The first 4 rows are patterns. Each new row is the sum of 2 different patterns, raised or lowered, with some noise. Before adding, each is slid sideways (what falls off one end comes back at the other) and multiplied by a number that may be negative. Names go in the order of the patterns.
Some rows, each with the names of its patterns after it:
[  5   0  -3   2   0   6   4   4  -3   4   2   3   1  -2   2   9   6   4
  -6  11   9  -5  11  10   3  -8 -14   3  -4   2 -11   3   1  -3  -9   5
  -6  -4  10   6  -2   4  -7 -11  -1] : z_618
[  6   2  -3  22   2  -1  -1  16  -3  -8   3   7  13 -10  -7 -11  -2  -5
  -1  -2  -1  -1   2   5   9 -10  -4   7   1   5   3  -2   0   7   0   3
  -4   9  -8  -8   7  -3  -1  -1  -3] : z_305
[  4  -4  10  -5   4   4 -11  -1   7  -1   7   2   0  11  -5   3   5   7
   2  11   4  -1  -6 -10  -2  -3  -6  -4  -1   1   5   4   5  -5   2   0
  13 -10  -9  -6  -9  -4   6  -1   7] : z_72
[ -8   7   1   2   4  -2  11   4   7   8   2   0  -3  -2  -6  -4 -11   0
  -6   5  -4  -1  -3   9   5   6   1  -4  -6  -4   7   2   0  -2   2  -6
   0   5   0   0  -4   5   0   4   2] : z_687

New rows. What belongs after each?
[-15  -8   2   2   2  -6 -15 -17   4  -2  -5   0 -10 -14   0   8   6 -14
  -4   4   4   7   5  -8   1   6   1   2  -8   9  -1  -5   7 -11   7   6
  -9  14   9  -3  12 -14   0  -7  16] : z_618 z_305
[-12  -3   5  -1 -11  -2 -12  -6   3   4   2   1   0   7  -5   7   5 -10
  -1  -4   4   1  -5 -12   9 -10   3   8   4 -17   4   1  -6  -2 -18  11
   3   5   9   5  -5   2  -5  -1  -2] : z_305 z_72
[ -1  -6  -6 -10 -14  -5 -16   3 -10  -8   1  -3  -8  -5 -19 -10  -8  -7
 -11 -15  -3 -20 -15 -14  -1  10  -3   6  -4   9  -3  -2   0   3 -13  -1
  -4  -9 -11  -1 -19  10  13   1  -2] : z_618 z_72
[ -5   5   7  12  -6  12   2   0  -3   3  -8  -5  -1  15  15  -1   5   4
   5   5   3  -7   0  -3  11  -6   9  -2   7  13  10  11   8  -6   3  -1
 -16   6  -4   8 -12   1  18   2  -7] : z_305 z_72
[ -4  -2  10 -13   2   2 -10 -10   4  -7   1   1 -12 -12  -7  -7 -10  -6
 -11  -6  -6   1 -13  -6  -8   2 -10 -13 -19 -17 -12   4 -16 -10   2 -19
  -9 -12   4  10 -17  -3  -2   4  -3] : z_618 z_72
[  3  -2  -3  18   3  -1  -7  16   1 -11   7  10   9 -14 -17  -8  -6  -5
 -10  -2  -3  -5  -7   5   0 -12   1   6  -4   4  -5 -11  -4   5  -3  -2
  -4   4  -4  -6   5  -7  -1  -2  -3] : z_618 z_305
[ 27   0  -1  10  19  10   5   4 -11  -1   4   1  11  16   5   3   9  14
  -3   3   5   2   5  11   0   4   8   5   9   1   3  -6  -4  15  -8  -4
   9  -7   0   4  12  33   4   8   4] : z_618 z_305
[16  4  0 11  5  5  8  0  4  9 -8 11  7  2  0  2  1  2 11 13  9 13 10 13
 12  6 13  5  8  8 13  4  4 -7 10 11  4 14  5  4  5 -1  0 17  2] : z_72 z_687
[ -1  10  12  -7  -3   9  15  -7  -1  -1   7  -2   7  -1  -9  -7   8 -12
  16  20  -5  -1   2   4   1  -5  -7   0 -25   3  -1   0 -18   3  10  -4
 -14 -17   7  13   2  -6  11 -10  -7] : z_618 z_305
[ 12  -1   2 -10   0   7  13   4   5   5   4   8   7   5  -3   0  10   7
   0   1   1   8   9   5  -6  12   8   2   5  16  10  -6  -5   6   1   6
  -9   3   5 -12  -5   8   0  -9  12] : z_618 z_305
[  9  -4  -7  -6   1 -10   3 -10   2 -12  -3   0 -24 -15  -9 -16   1   6
  -1  -8   1   2   3  -5  -5 -14  -5  -1  -7 -15 -12 -12  -4  -4  -8  -7
 -16  -1 -16 -13  -2 -11 -14 -12   2] : z_618 z_687
[ 3  2 11  3  6 13 -2  2 10  5 13  3  6  9  1 14  3  9  5 10  9 -3 -1 -6
 -1  2  2  6  7 12 12 16  9  7  4  8 15  1 -6 -3 -4  2 13  9 13] : z_72 z_687
[14 12 21 19 16 -1 19 21 28 14 12 18  8  4 13 29 25 19 19 14 37 17 12 22
 22 12 24 14 12 11 17 10 24 22 16 15 22 28 17 20 16 17 15 21 11] : z_618 z_72
[  1  -1 -11   1  -2  -2  -3  -3   1  10   7   5  -9   9   7   4   2   1
  -2 -14 -16   6  -5   4  -7  -1   6  -7  -6   5 -13  -4  12   4   1   4
  -7  -3  -6   5   2   1   2   5   8] : z_618 z_72
[  0 -14  -7 -14   3 -14 -15  -8  -2 -12  -9  -7 -23 -18  -2 -20  -6  -1
 -13 -13 -19 -12 -18 -17 -18 -14 -12  -7 -10  -9  -5 -12  -4 -16 -17 -16
 -12 -11 -23 -24  -7 -19 -16 -12  -9] : z_618 z_687
